There are 5 ways to turn a row about zero (a turn may also mirror it). The second row of each pair is the first, turned, with some noise. The first 45 pairs use one turn. New pairs use 2 turns, one after the other, and a turn may come again.
In the rows, 128 means zero.
Some pairs, each with its turns in order after it:
[146  76 139 155  93 121  88 139]
[166 125 195 128 141 100 101 123]
k896

[133 146  98 159 108 108 116 148]
[130 104 147 110  96 108 133 160]
k896

[138 122 179 107 168 164 175 165]
[154 117 173  90 172 119 166 180]
k408

[174 150 119 168 111 127 113  92]
[116 159 105 109 107 177 125  87]
k836

[162 148 130 174 102 134 101 124]
[119 140 139 140 134 165 161 183]
k465

[ 82 157 131 170 152  87 167 141]
[ 85 134 131 146  59  98 150 113]
k465

[ 95 176 104 154  91 171 155 130]
[130 194 148 134  99  85 100 107]
k836

[105 131  95 141 123 169 112 127]
[140 151 161 153 130 120 130  93]
k836

[118  98 145  81 111 164 136  83]
[149 134  80  97  91 119 175 117]
k219

[132 147 155 159 128 162 146 136]
[122 119 134  96 138 164 117 165]
k408

[109 130 108 173 103 100 145 180]
[ 65 159 113 167 137 103 127 131]
k836

[108  95 141 102  88  93 142 152]
[ 78  93 145 115 132 100 128 156]
k836

[156 106 116 164  84 121 115 147]
[149 122 188 126 124 113 130 159]
k896

[134 146 133 143 156 160  81 114]
[167 139 167 141 138 149 166 132]
k465

[160 162  98 174 170 140 107 137]
[163 128 113 113  93 138  76 163]
k408

[146 115  83 114 154 143 173 159]
[136 143 164 131  94  84 144 171]
k408

[118 121  80  79 158 141 152 152]
[127  98 112 101 137 132 124  60]
k465

[122 122 123 171 134 106 171 169]
[ 88 133 101 137  74 149 125 119]
k465

[103  91 149  93 124  90  99 121]
[145 134 132 160 157 116 147  70]
k408

[162 160 129 150 167 168  98 113]
[114  90 171  90 112 136 129 177]
k219

[148  83 133 150 177  98 119 100]
[189 163 126 143 112 157 147 117]
k408

[177 159 113 173 164 173 161 131]
[164 159  66 144 131 124 101  74]
k836

[103 117  88 106 166  96 126 114]
[145  78 118 125 110  97 140  94]
k465

[106 146  76  83 160 129 173 135]
[102  96 111 115 135 110 143  51]
k465

[166  91  88 139  87 131 132  88]
[156 167 183 143  85 145 149 129]
k896

[ 99 116  85 173 136 126 125  81]
[106  79 103 138 102 162  95 111]
k219

[107 143  86 138 160 100  91  85]
[156  75 147 144 115 104 177 126]
k465

[117 112 105 147 160  89 105 129]
[146  93 124 126 104  94 147 103]
k896

[ 87 114 165 131  82  91  78 139]
[109 105 123 169 177 154 110  68]
k408

[ 98  81 129  83  94 101 144  87]
[129  90 107 138 151  72  72 134]
k465

[161 169 120 135 150 151  80 132]
[129  99 158 110 140 145 131 186]
k219

[ 82  93  84 102 171 152 179 149]
[176 134  54 171 135 135 165 140]
k896

[ 93 117 119  77 149 163 147 156]
[166 109 158 138 156  70 127 138]
k836

[169 111 144 144 147 159 119 163]
[114 129 152 164 168  95 137 141]
k896

[159  76 150 159  93 113 154  84]
[152 163 192 109 146 150 163 103]
k896

[111  89 155 108 170 160 146 174]
[156 136 204 118 163 110 137 143]
k408

[ 87 126 130 137 177 167 160 176]
[134 138 174  73 145 151 116  76]
k219

[138  88 167 109 130 139 136 128]
[133 153 147 131 171 133 155 132]
k408

[115 167 145 104 168 138 129 169]
[169 148 173  97 157 140 116 133]
k219

[164 131  88 171 136  92 142 123]
[ 86 120 157 179 112 139 110 130]
k219

[165 115  95 151 122 105 137 169]
[ 84 134  93 133 163 123 143 101]
k836

[ 92 158  77 102 105 165 160 141]
[169 101 139 136 140 165 169  80]
k219

[175  93  89 121 157 122  77 111]
[ 82 142 118 130 106 176 138 183]
k219

[174 106 115  79 111 112 129 139]
[110  93 123  82 160 120 153 115]
k836

[ 76 116 102 130  96 166 103 177]
[177 132 102 132 130 100  79 178]
k896

New pairs, each followed by its turns in order:
[156 101 101 155  81 107  76 149]
[126 113 181 161 100 163 174 153]
k408 k465

[155 154 160  98 175 175  90 120]
[121 110 143 147 186  66 147 163]
k219 k408

[104 108  82  80 145  77 166  87]
[120 185 135 102  87 142 126  54]
k219 k836

[ 96 147  82 165 135 127 114 171]
[ 99 125  74 122 171 106 130 153]
k408 k219

[172 156 148 109 150 178 100 115]
[164 116 110  75 119 113 149 177]
k465 k408

[173 147 124  77  89 100  80 157]
[179 119 126 166  60 135  91 105]
k408 k408

[152  92 151 173 175 170 118 122]
[ 57  82 112 134  97 130 148 135]
k836 k219

[142 147 116 179  77 140 116 110]
[142 101 104 159  77 138  85 131]
k219 k465

[149 136 131 102 172 169 162 134]
[132 178 125 172 149 123  91 126]
k896 k836

[174 150 178 114  79 166 103  99]
[ 92 124  87  86 149  95  64 104]
k896 k896

[173 113 124 170 172 106 167 105]
[ 87 100 122 137 171 166 111  87]
k219 k408

[103 129 129 163 111 135 144 152]
[112 124 108  88 149 109 133 114]
k408 k219

[100 116  85 173 179 177  82 168]
[148 147  99  27 119 151 157 112]
k219 k219

[129 125 160  80 104 174 166 167]
[137  74  78 120 175 142 144 108]
k408 k896

[109  77 166 125 130 178 120 156]
[139 121  91 156 108 133  94 189]
k836 k465

[128 159 150 107  82 179 132  97]
[ 92  91  80 107 147  95 146  97]
k465 k896

[168 169  96  78 145 152 136  79]
[115 124  86 151 121 148 211  89]
k465 k896

[ 86 155  79  86 118 140 175 135]
[153 148 137  70  84  85 161 136]
k836 k465

[ 78 141 179  94 148 162  97 140]
[ 99 161  79  98 114 156 103 178]
k836 k465

[ 92  85  92 123 176 139 101 169]
[ 64 135 137 188 111 142 109 147]
k896 k219

[ 78 173 128 176  82  91 142  81]
[ 89 152 226  95 139 127 130 141]
k836 k465

[141 170 126 130 127 175 147  94]
[104 113 144 129 140  65 129 110]
k408 k408

[163 163 110 144 137  95 147  92]
[ 79 120 119 149  79 136 140 111]
k219 k836

[145  95 174 180 156 145 158 138]
[152 166 171 113  87 129  79 118]
k896 k219

[103 135 107 151  82 105  80 124]
[129 127 133 188 174 150 124 102]
k219 k836

[ 79 126 177  78 117  89  89  99]
[155 138 115  60  91  97 120 180]
k465 k465

[ 96  90 177 170 139  87 157 111]
[110 160 177 113 132 184 170 158]
k219 k836

[166  80 131 175 164 173 152 161]
[144 135  72  80 153 168  88 102]
k219 k896

[147  83  99 164 130 131 176 110]
[104 156 153 140  69 144  87 131]
k465 k408

[165 148  85 115 149 169 161 104]
[133 119  94 179 132 115 159  81]
k465 k465

[111 159 133 167 176 111 108 120]
[135 171  95 146 115 107 135  87]
k836 k836

[102 130 171 125  94 102 133 141]
[166 101 130 114 140 144 100 157]
k836 k896

[153  79  96 108  79 148 164 152]
[142 154  61 121  90 139  75 127]
k836 k219

[109 161 150 149 137 123 139 127]
[106 158 118 130 121 114 151 117]
k836 k836

[156 157 153 141 180  93  90  84]
[113 106 178 107 130 149 203 116]
k836 k219

[ 90  89  88 129 151 147  86 168]
[155 111 135  65 106 174 155 120]
k219 k219

[170 100  81 112  95 151 173 121]
[171 111 149 163 181 113 105  86]
k408 k219

[114 121  97 112 158 149 141 105]
[104 107  94 131 148 112 157 120]
k408 k408

[ 94 103 158 171 116 127  92 164]
[164 129 157 153 177 154 147 165]
k219 k836

[158 180 168 168 121 123 166  94]
[206 143 128  92 130 127 126  80]
k896 k219

[144 153 121 120 105 167 178 140]
[119  89 169 112 125 115  91 159]
k896 k408

[151 165  93 156 165  84 124  85]
[ 74 155  79 164 111  94 117 157]
k836 k896

[161 138  99 162 165 174  76 106]
[ 97 121 190 102  86  94 159 108]
k465 k219

[ 79 102 169  90 121 143 104 154]
[ 98 110 163 122 134 118  75  82]
k465 k896

[176  94  78  86 151 135 132  97]
[145 107 123 128 204 160 113  87]
k465 k836

[101 104 126 117 135 114 180 164]
[150 150 130 108  78 124  92 109]
k465 k896

[118 110 165 155 111 110 107 128]
[140 156 142  88 121 145 113 135]
k408 k408

[105 139  91 126 136 179 122  91]
[ 95 104  95 116 156  94 137  85]
k408 k408

[123 116 107 166 105 147 138 140]
[133 138 117 105 144 108  92 145]
k408 k896

